The rows are grouped in 4 different ways at once. Each group adds its own fixed numbers to the row, and there is some noise. The rows also spread widely along 13 directions, which tell nothing about the answers.
Some rows, each with its group in each grouping after it:
[ 1.17 -2.61 -2.02 -0.66  3.21  2.26 -1.86 -0.87 -1.59  0.21 -2.34 -4.10
  1.46 -0.94 -2.38 -1.63  0.89 -2.03 -0.13  5.45 -0.41 -0.88 -0.33 -2.21
  0.39 -3.25]	W Z_269 noni deref
[ 0.01 -1.71  0.96  0.06  1.02 -0.98 -1.60 -1.60 -1.95 -2.47 -0.97 -0.04
  0.24 -0.67  0.24 -0.35 -1.27  0.63  1.28 -0.70  0.60 -2.08  1.16 -0.12
  1.21  0.86]	R Z_92 leg buk
[-2.87  1.01  0.20  1.73 -0.34 -0.09 -0.82 -2.37  0.06 -1.21  1.37  0.69
 -0.39 -2.61 -0.25 -0.38  2.31 -0.77  0.91  1.59 -0.82 -1.78  2.66  1.58
 -2.14  1.76]	D Z_92 rele lateg
[-1.50 -1.40  0.00  2.00 -0.45  0.22  1.66  3.11  1.15  0.44 -1.83  2.18
 -2.18  0.21  2.09 -0.79 -3.06  0.60 -0.36 -0.43 -1.12  1.29 -2.64  0.22
 -1.53  0.24]	S Z_86 leg lateg
[ 0.09  0.18 -0.57 -2.36 -1.32  0.53  1.49  1.42 -0.30  1.27 -0.07  0.78
 -1.46  2.07  0.99 -0.56 -0.20  0.26 -0.92 -0.22 -1.99 -0.25 -1.00  1.23
  0.67 -1.00]	W Z_86 mivo buk
[ 0.68 -3.30  0.59 -1.06 -0.63 -0.89  0.84 -0.52  0.98  0.86  0.88 -0.39
 -1.34 -0.41  2.04 -1.43 -1.59  1.46 -1.92 -0.64 -1.24 -0.11 -1.32  1.80
  0.74 -0.31]	U Z_269 rele deref
[ 0.61  1.62  0.20 -1.00 -1.13 -0.48 -0.17  0.98 -1.05 -1.55 -0.19  1.32
  0.38  2.73 -1.57  0.09  0.48 -0.45  1.72 -1.24  1.04 -0.04 -0.58 -1.48
  0.24  0.20]	S Z_92 mivo buk
[-1.79 -1.45  0.05 -1.17  0.74  0.92 -0.25  0.94  3.41 -0.04  2.33  0.41
 -1.11  1.48 -2.71 -0.28 -0.80  0.23 -0.68 -0.16 -1.23 -2.02  0.55  0.02
  0.20 -0.04]	D Z_269 noni deref
[-0.23 -1.50  1.78  2.98 -0.78  3.32  1.31  1.73 -0.49  1.03 -0.19 -4.17
 -1.05 -2.19  1.54 -0.80  1.69  0.07  0.05  2.71  0.10  2.78  2.57  0.79
 -3.35 -0.21]	U Z_92 noni deref
[ 1.63 -0.62 -2.53 -1.08 -0.82 -0.49 -2.18 -1.02  0.65 -1.62  0.54 -0.10
  1.61  0.68 -2.18 -1.43  0.36 -0.72  0.77  1.47  1.08 -1.18 -0.09 -1.91
  0.02  0.29]	R Z_86 leg buk
[ 0.40 -0.53  1.22  0.59  1.97 -1.74  1.33  0.05 -1.97 -0.52 -0.52  1.83
 -0.61  1.55  1.14 -0.99  0.55 -1.40 -1.03 -0.09  1.96  0.11 -3.94 -0.78
  3.63 -1.47]	W Z_269 leg lateg
[ 2.23 -0.21 -0.89 -2.83 -2.35 -0.55  0.03 -0.64  0.03 -0.25  4.98 -0.44
  0.56  1.60  1.03 -2.11  3.17 -1.04 -1.57 -1.64 -0.63 -1.64  0.28  2.47
  3.28  0.05]	W Z_86 mivo deref
[-2.57 -2.22 -0.15  0.10  0.09 -0.03 -0.13 -2.76 -1.72  0.51  0.55  0.60
 -1.69 -4.43  3.10 -1.12 -0.17  1.29 -0.58  1.54 -2.02 -1.79  1.17  2.39
 -1.94  0.79]	S Z_86 mivo deref
[ 2.09 -0.15  0.34  1.89 -1.75  1.61 -2.52  0.51  0.59 -1.88  1.65 -4.40
  2.60  0.03 -0.66 -1.55  1.77 -2.12  0.97 -0.86  0.90  0.95  3.12  0.30
  0.38  1.08]	U Z_269 rele lateg
[-1.12 -0.80  1.21  0.34 -0.05 -1.23  1.02  2.06 -0.11 -0.02  1.23  2.65
 -0.49  1.24  1.45 -0.77 -1.27  0.03 -0.62 -2.40  0.69 -0.33 -1.69 -0.51
  1.74 -0.95]	R Z_92 leg deref
[ 0.79 -1.32 -0.12 -0.06 -2.19  0.77  1.56  0.57 -0.29  1.44  0.78  2.19
 -0.13  1.70  0.02 -0.33 -0.81 -0.15  0.22  0.65  1.27  0.32 -0.34  0.20
 -1.00  1.22]	D Z_92 noni lateg
[-0.71  2.31 -0.84  0.01 -2.08 -0.19  0.98  0.34 -1.11 -0.93  1.41  2.61
  0.14  0.84  1.55 -1.59  4.11 -1.89  0.50  0.95  0.53  0.79 -1.36  0.01
 -0.32 -0.78]	D Z_86 mivo buk
[ 1.59 -1.43  0.19 -0.92 -0.19 -2.51  0.83  0.91  2.90 -1.20  0.27  1.59
 -1.80  3.20 -0.91 -0.67 -3.56  0.44 -1.02 -2.25 -0.11  0.67 -3.50  0.37
  1.57  0.08]	R Z_269 noni buk
[ 2.59 -1.86  0.06 -0.52  0.83  0.11  1.55 -0.44 -0.70  1.44  1.16 -0.59
 -0.97 -0.62  2.23 -1.64  3.06 -0.23 -1.71  2.65  2.38  1.27 -1.86 -1.19
  0.79 -1.49]	D Z_86 rele buk
[-2.67 -1.11 -0.93  1.32  0.78  1.06 -0.43  4.06  1.36  0.17 -1.28  1.23
  0.48  0.18  0.45 -1.98 -2.87 -0.57 -0.27 -0.77 -1.98 -0.02 -1.92 -2.03
  0.52 -2.65]	W Z_86 mivo deref
[-0.43 -0.57  0.85  2.24  2.78  1.10 -0.97  1.64  2.06  0.84 -1.98 -3.90
 -0.38 -0.39 -2.27  0.90 -2.85 -0.40  0.06  0.52  0.60 -0.05  1.40 -0.71
 -0.62  0.57]	W Z_86 rele lateg
[ 0.17  2.74 -1.61 -0.43 -2.03 -0.40  0.45  4.47  2.90 -0.06 -0.18  0.21
  0.72  2.89 -1.95 -0.73 -0.17 -0.92  1.03 -0.95 -1.14  1.76 -2.77 -2.16
 -0.98 -1.63]	W Z_86 rele deref
[-1.48  1.24 -3.01 -2.60 -0.39  1.53 -0.02  1.00  2.90  3.43  1.29 -0.79
 -0.66 -0.17 -1.18 -0.18  1.75 -1.34 -1.63  4.46 -3.95  0.13 -1.10  0.07
 -3.40 -3.49]	D Z_269 noni deref
[ 0.11 -0.02 -0.34  2.85  1.75 -1.89 -0.79 -3.24  2.59 -2.21  1.44 -0.48
 -0.71 -2.39 -1.49 -0.79  1.50 -1.96 -0.64  3.88  3.39 -0.07 -0.63  0.08
 -1.18  1.62]	D Z_86 leg buk
[ 0.97  2.17  0.09 -2.42  0.43  0.04 -0.16  3.25  1.80  0.51  2.15 -0.43
 -0.04  2.78 -1.41 -0.11  2.94 -0.42  0.09 -1.29  0.51  0.48 -1.20 -3.49
  1.16 -2.96]	D Z_86 noni buk
[ 0.23  1.30  2.29 -0.89  2.69 -0.92 -0.84  0.09 -0.99 -0.77 -1.72 -3.04
 -1.62 -0.37 -0.83  1.52  0.74  1.66  1.26 -0.67 -0.43 -0.14 -0.20 -0.93
 -0.56 -0.60]	S Z_269 leg lateg
[-3.12  0.74  2.14  1.90 -1.76 -0.47  2.75 -0.42 -2.91 -0.45 -1.73  3.13
 -1.03  0.94  1.41  0.51 -1.05  0.03  1.40 -0.02  0.97  0.50 -0.36  2.42
 -1.12  2.00]	U Z_269 rele deref
[-0.72  0.05  0.23  0.36 -0.49  0.27 -0.69 -1.00  0.77  0.59  2.59 -1.00
 -1.13 -3.33  1.28 -1.04  2.31  1.02 -0.44  0.37 -1.14  0.49  0.92 -0.43
 -2.43 -0.43]	S Z_269 noni lateg
[-1.50 -2.79  0.84  0.75  0.49  1.38  2.03  0.35 -0.51  0.93 -1.23  0.95
 -2.96 -0.65  1.96 -0.99 -0.95  1.09 -1.17  1.74 -1.12  0.26 -0.17  0.90
 -0.88 -0.14]	R Z_92 mivo buk
[-0.43  2.53  1.97  0.59  1.72 -0.81 -1.47  0.67  1.50 -0.77  0.50 -3.19
 -0.79  0.41 -1.20  1.90  0.03 -0.49  0.38 -1.42  0.72  0.26  1.31  0.21
  0.01 -0.36]	R Z_269 leg buk
[ 1.13  1.82  1.23 -1.26 -1.47 -0.94 -1.59 -0.14  0.64 -1.06  0.47 -1.78
  0.47 -0.80 -1.51  0.95  1.17  2.81  2.95 -1.21  0.72  0.73  0.59 -2.44
 -2.95  0.96]	D Z_269 leg lateg
[-3.54  0.10  0.25  3.15  3.14  0.54 -2.07  1.29  1.84  2.27  1.25 -0.14
  0.88 -2.89  0.44 -0.07 -1.81 -1.59 -1.27  0.14  2.24 -0.02  1.10 -3.27
 -0.01 -2.10]	R Z_86 mivo buk

New rows, each followed by its group in each grouping:
[-1.36 -0.47  1.04  0.84 -1.87  0.06  0.19 -2.04 -2.16 -0.81  1.90  1.13
  0.31 -2.28  0.51 -0.82  1.32  0.89  1.44  0.11  0.71 -1.30  2.36  0.63
 -1.22  1.57]	W Z_92 noni deref
[ 0.28 -1.15 -0.21 -1.11  0.29 -0.04  0.51  1.01  0.17 -2.07 -1.26 -0.11
 -0.76  0.58 -2.20 -1.91  1.10  1.89  1.79  0.52 -0.71 -0.69 -1.49 -2.92
 -0.11 -0.14]	W Z_86 rele deref
[ 0.67  1.47  0.41  0.10 -5.07 -1.62  2.26  2.37  0.10 -0.68  0.02  1.66
 -0.98  1.38  2.50 -0.79 -1.63  1.02  0.82 -2.45 -1.88  2.56 -2.90  2.44
 -1.86  0.30]	W Z_92 mivo deref
[-0.13  1.77 -0.04  0.18  2.25 -2.74 -2.64 -1.47 -0.08 -2.90  0.37 -1.70
  1.09  0.08 -0.20 -0.09  0.97 -2.86 -0.42 -0.58  0.06 -1.79 -0.32  1.29
  2.90 -1.29]	U Z_86 leg buk
[ 0.76 -1.74 -1.93 -0.51  2.00 -0.11  0.50  1.54  0.44  2.78 -2.02 -0.48
 -0.04 -0.05  0.61 -1.36 -1.88 -1.04 -1.88  3.27 -0.11  0.93 -4.25 -1.81
  0.33 -3.72]	W Z_86 mivo deref
[ 0.79 -1.37  0.28  0.48  3.50 -2.81 -2.46 -1.56  1.26  0.96  1.28 -2.24
  1.14 -3.08  1.08  0.05 -1.32 -1.26 -2.03  1.25  1.40 -1.10 -1.74 -0.48
  1.40 -2.88]	D Z_92 leg deref
[ 1.29  1.86  0.46  0.24 -1.24 -1.94  1.96 -0.20  0.78  1.76  1.38  0.69
 -0.38  2.23  0.59  1.58 -0.53 -2.45 -1.48  1.26  2.77  1.67 -2.81  3.08
 -0.23  0.27]	D Z_269 leg deref
[ 1.30  0.55  0.03 -2.27 -0.26 -1.61  0.82 -1.35 -1.31 -0.95  1.80  1.05
 -1.14  1.19  0.83 -0.66  3.15  0.10 -0.42 -0.27  0.85 -0.97 -1.03  0.40
  1.63 -0.06]	R Z_86 leg buk
[-0.56 -3.66  1.11  3.05  1.05  1.93 -1.27  1.10 -0.32 -0.94 -1.11 -1.77
  0.70 -0.39 -1.01 -0.11 -4.57 -0.60  0.95 -0.11  1.17 -0.79  2.51  0.35
 -0.17  1.47]	S Z_92 noni deref
[-0.56  2.29  2.47  0.28  1.33 -3.17 -2.12 -3.02 -2.23 -1.70  0.19 -1.67
  0.66 -2.18  1.12  1.00  1.24  0.22  1.19 -1.88  1.00 -0.96  0.73 -0.06
  0.79 -0.43]	U Z_269 rele buk
[-1.46  0.59 -0.77  2.03 -3.64 -0.59 -2.90 -1.37 -0.46 -2.57 -0.23  0.70
  2.73 -2.83 -0.90 -1.33 -1.04  1.16  3.66 -1.00  0.30 -0.25  1.96 -1.72
 -3.77  3.11]	U Z_86 mivo lateg
[-1.43 -0.44 -1.00  1.04 -2.13  2.03 -2.66  0.53  2.88 -2.73  2.02 -2.21
  0.26 -1.28 -1.31 -2.34  0.83 -0.04  1.07 -1.08 -3.53 -0.56  3.53  0.89
 -2.03  1.68]	R Z_269 mivo lateg
[ 2.62 -1.00 -2.57 -2.70 -3.57 -1.35  1.61 -0.50 -2.17  1.81 -1.26  2.95
  0.14  1.37  2.44 -1.78 -0.91  0.46 -0.46  1.26 -1.03  1.87 -4.86  0.10
 -1.18 -0.81]	R Z_269 mivo lateg
[ 2.20 -1.18  1.10  0.17 -0.11  0.88  2.67  0.85 -0.82  1.29  0.09 -2.00
 -1.59  1.54  0.12 -0.27  0.75 -0.51 -0.91  2.33  1.11  1.35 -1.11  1.48
  0.12 -0.52]	W Z_92 noni deref
[-0.10 -0.05 -0.64  1.32  0.64 -0.95  0.25 -0.77 -0.15 -0.52 -2.44 -0.19
 -0.58 -1.25 -0.53 -0.93 -0.45 -0.47  0.48  3.20 -0.31  0.84 -2.41 -0.74
 -2.07 -0.27]	W Z_92 mivo lateg
[ 0.53 -0.63  1.71  2.26 -1.41 -0.42  1.00  1.81  0.73 -0.49  3.53 -0.10
 -0.15 -1.45  4.40 -2.20  2.16 -0.84 -1.39 -1.55  1.29  2.62 -1.67  1.06
  1.05 -1.50]	D Z_269 leg deref
[ 1.04 -2.53 -0.51 -0.09 -1.04  0.05  0.35 -0.75 -1.27 -0.66  0.36  1.21
  0.12  0.69 -0.01 -1.37 -1.26 -0.25  0.10  0.60  0.96 -0.28 -1.30  0.21
  0.41  0.51]	S Z_269 noni deref
[-0.17 -3.95 -0.26  0.50 -1.30  1.70  2.16 -1.55 -2.93 -1.22 -0.39  3.35
 -1.49 -0.35  1.27 -3.06  2.19  1.14  0.62  2.26  0.51 -0.31 -0.75 -0.81
 -0.38  1.73]	S Z_269 rele lateg
[ 1.00  2.15 -0.15 -2.46  0.43 -0.36 -1.50  2.41  1.03  2.53  3.40 -1.17
  1.43  2.92 -1.24  0.91  0.68 -1.81 -0.93 -2.73  0.03 -0.90  0.76 -1.65
  2.56 -2.68]	R Z_92 noni lateg
[ 2.22 -1.32  0.09 -2.88 -4.13 -2.38  0.44 -0.19  0.48 -0.79  3.65  2.10
  0.08 -0.12  1.04 -2.11 -0.04  3.98  1.00 -3.95 -0.09 -0.57 -1.52 -1.40
  0.27  0.95]	W Z_86 noni deref
[ 1.86  0.97 -0.29 -1.67 -1.91 -3.07 -0.61 -1.40  2.72 -2.25  4.40  0.56
 -0.75 -0.51  0.71 -2.01  3.05  0.75 -0.36 -1.76  0.23  0.11 -1.73 -0.09
  0.51  0.22]	D Z_86 mivo buk
[-1.66  0.79  0.80 -1.47 -0.21  0.60  1.64  0.72 -1.49  0.32 -2.26 -0.05
 -1.57  1.65 -0.25  1.46 -0.39  0.11  0.99  1.02 -2.31 -0.68 -0.13  2.69
 -1.29 -0.05]	D Z_269 rele deref
[-0.33  1.37  0.93  1.40  0.78 -0.47  0.59 -0.28  0.10 -1.87 -1.23 -1.70
 -1.47  0.78  0.24 -0.32  1.83 -2.14 -0.56  1.96 -0.22  1.37 -1.36  1.86
 -0.12 -0.76]	U Z_269 leg buk
[ 2.53 -1.36 -1.49 -1.02 -3.07 -1.60 -0.11 -1.68 -1.37 -2.48  1.81  2.32
  1.24  0.28  0.17 -2.43  1.36  0.38  1.44  0.04  2.03 -0.56 -1.88 -1.07
  0.23  1.58]	S Z_86 leg deref
[ 2.41 -0.66  0.81 -1.43 -0.91 -1.19  0.25 -4.20 -3.35 -0.63 -0.03 -1.27
 -0.47 -1.46  1.33 -0.42  1.83  1.20  0.49  1.52  1.26 -0.10 -0.15  1.38
 -0.14  1.03]	W Z_269 mivo buk
[ 0.82 -2.98 -1.51  0.07 -2.48  2.56  1.83 -0.80 -1.05  2.15 -1.12  0.14
 -0.98 -1.33  0.91 -1.68  0.18  1.02 -0.31  4.14 -1.06  0.50  0.66  0.72
 -3.22  1.22]	W Z_92 rele lateg
[ 0.30 -1.24 -1.18 -2.06 -2.04  0.99  0.66 -2.91 -2.58  0.19 -0.04  0.92
 -0.59 -1.27  0.14 -1.18  2.01  1.95  0.93  2.81 -0.12 -1.38  1.07 -0.23
 -1.85  1.53]	W Z_86 mivo buk
[ 0.58 -2.82 -0.42 -0.04  0.44  0.71 -0.41  0.58  0.19  2.01  1.04 -0.56
  0.20 -0.33  1.27 -0.98 -2.32 -0.15 -1.61 -0.66 -0.07 -1.03  0.14  0.26
  1.48 -0.54]	W Z_86 noni lateg
[-1.21 -1.65  1.82  2.44  2.56  0.56 -0.27 -3.12 -0.01 -1.99  1.53 -1.07
 -1.42 -2.33 -1.69 -0.90  2.75 -0.28  0.16  2.46  2.76 -1.54  3.44 -0.50
  0.07  2.18]	R Z_92 rele buk
[-1.79 -1.31  0.68 -0.93  2.39 -0.07 -1.03  0.32 -0.10  2.72 -0.59  0.30
  0.19 -0.29 -0.80  0.89 -2.17  1.20 -0.24  0.00  1.04 -2.00  0.43 -2.87
  0.11 -0.77]	U Z_86 leg lateg
[-4.07  1.03  0.87  0.60  1.72  0.97 -1.14 -1.26 -1.52 -1.47 -2.05 -0.63
 -0.82 -0.77 -0.53  0.95 -0.84 -0.76  0.97  0.13 -2.53 -2.90  2.98  2.36
  0.17  0.23]	W Z_269 rele buk
[-0.58 -2.12  1.10 -0.87  0.60 -0.07  0.68  0.72 -0.63 -0.86 -2.13  1.24
 -1.37  1.88 -0.65  0.02 -2.50  1.71  1.08 -0.79 -1.15 -0.96 -1.51 -0.03
  0.17  0.71]	D Z_269 noni lateg
[ 3.42 -2.48 -0.32 -0.22 -0.25 -1.72 -2.25  1.65 -0.71 -0.87 -1.35 -1.65
  2.12 -1.88  3.52 -1.82 -2.92  1.40  0.71 -2.32  0.25  1.67 -3.33 -2.93
  0.95 -2.98]	D Z_86 noni buk
[ 0.19  0.52 -0.68  0.89 -1.96 -0.55 -1.06 -1.07 -0.25 -0.37  0.30 -0.40
  0.14 -1.94  1.27  0.11 -0.77 -0.05  0.78 -0.07 -0.35  0.04  0.90  1.61
 -2.37  1.82]	S Z_86 leg lateg
[-3.26  1.45  1.27  0.03  2.60 -0.78 -1.25 -1.85  0.34 -1.45  0.16 -1.28
 -1.04 -0.57 -2.16  1.52  0.02 -0.46  0.88  0.27 -0.73 -3.26  2.37  2.40
 -0.18  1.32]	D Z_86 mivo deref
[-3.90  2.64 -1.49 -2.66  1.32 -3.67 -0.96 -4.45 -1.08 -0.33  2.92  6.64
 -0.01  0.08 -0.58 -0.18  2.48 -1.62 -1.02  0.57  0.38 -4.29 -1.66 -0.76
  2.13 -1.50]	R Z_269 leg buk
[-0.03  2.03  0.42 -1.16 -0.90 -3.54  1.48 -1.66  1.42 -0.97 -0.64  0.42
 -3.39 -0.93  1.45  0.72  0.04  1.77 -0.06  0.50 -1.90  1.00 -2.98  2.74
 -2.87  0.55]	D Z_86 mivo buk
[-3.84  3.08  0.65  1.20  2.26 -0.20 -1.25 -1.32  4.09 -1.09  1.99 -0.76
 -2.12 -0.20 -6.33  2.08  1.18 -0.56  1.34  0.88  0.37 -2.61  3.69 -0.67
 -2.95  3.10]	S Z_86 noni lateg
[-0.96  1.48  1.71  3.29 -1.42 -0.61 -1.21 -0.12  0.08 -0.93  0.14 -2.77
  0.22 -2.84  2.03  0.52 -0.44 -0.04  1.29 -1.22  0.41  1.49  2.06  1.93
 -2.78  2.00]	U Z_86 leg lateg
[ 0.41 -0.58  0.37 -3.80 -0.69  0.82 -0.44  1.51 -0.96 -1.06 -1.25  0.35
 -0.32  2.37 -2.01  0.28 -0.12  3.27  2.97 -1.63 -1.10 -1.65  0.46 -3.13
 -0.55 -0.03]	D Z_86 noni buk
[ 0.33  3.41  0.05  2.01 -2.45 -1.33 -0.55 -0.46  0.59 -1.92  0.20 -1.16
  1.15  0.30 -2.10  1.08 -0.06 -1.83  2.34  0.17  1.64  1.41  0.37  1.12
 -2.79  2.20]	S Z_269 rele deref
[ 2.49 -4.25 -0.16  2.49 -1.24  1.94 -0.89 -2.02 -2.65 -0.90 -0.53 -2.86
  0.53 -4.75  3.34 -2.52  0.35  0.62  0.56  2.82  1.31  1.62  1.69 -0.19
 -2.32  0.57]	S Z_92 noni buk
[-3.29 -1.10 -0.43  0.81  1.19  2.41 -1.10 -0.30 -2.17 -2.21 -0.84  0.06
 -0.08 -1.29  0.37 -2.45  3.01 -1.59  0.61  2.40 -2.87 -1.97  2.20 -0.35
  0.20 -2.15]	U Z_92 noni buk
[-0.11 -0.17 -0.26  1.42 -0.34  0.59 -1.41  0.21 -1.00  0.07 -2.44 -1.03
  1.75 -2.77 -0.47 -1.12  0.52  0.92  2.08  3.26  1.75  2.20 -0.68 -5.22
 -3.92 -1.52]	U Z_92 mivo buk
[ 0.63  1.09  0.73 -1.77  0.30 -1.57 -3.01 -2.79 -2.10  1.14  3.23 -1.60
  1.58 -3.42  1.61  0.07  2.38  0.89  0.23 -1.74  0.67 -1.16  1.49 -1.53
  0.35 -0.95]	S Z_269 mivo lateg
[ 3.09 -1.04 -0.52 -2.43 -1.08  0.69 -1.16  2.15  0.57  0.23  0.09 -3.65
 -0.41  0.73  1.90 -0.91 -0.65  0.84 -0.57 -1.83 -2.57  0.72 -0.25  0.63
  0.44 -1.45]	S Z_86 mivo buk
[-2.53  0.12 -0.50  1.50  1.99  0.05 -2.92 -0.23  1.44  0.62  1.07 -1.67
  0.40 -4.86  1.40 -0.77  0.28  0.15 -0.62  0.78 -0.58 -0.57  1.54 -2.06
 -1.59 -2.21]	R Z_86 leg buk
[ 0.88  0.35  2.37  0.58  1.56  0.75  0.03  2.26  0.00  0.76  0.02 -5.00
 -0.21  0.82  0.15  1.17 -0.94 -0.59 -0.10 -1.73  0.68  0.07  1.78  1.37
  1.64 -0.30]	W Z_86 rele deref
[-1.42  0.14  0.10  1.64 -1.29 -0.02  0.70 -1.96  1.31  0.01  0.36 -0.68
 -2.19 -1.38  0.70 -0.30 -0.62 -0.55 -1.04  1.48 -1.96  0.21  0.74  4.76
 -2.33  2.16]	W Z_269 mivo lateg
[-0.01  1.06 -1.75  0.06  0.74 -1.79 -3.26 -2.01 -0.18 -0.85  1.02 -1.30
  2.77 -2.33  0.15 -1.82  2.22 -2.31 -0.16  0.92 -0.54 -0.61 -0.65 -1.67
  0.61 -2.30]	U Z_269 rele lateg
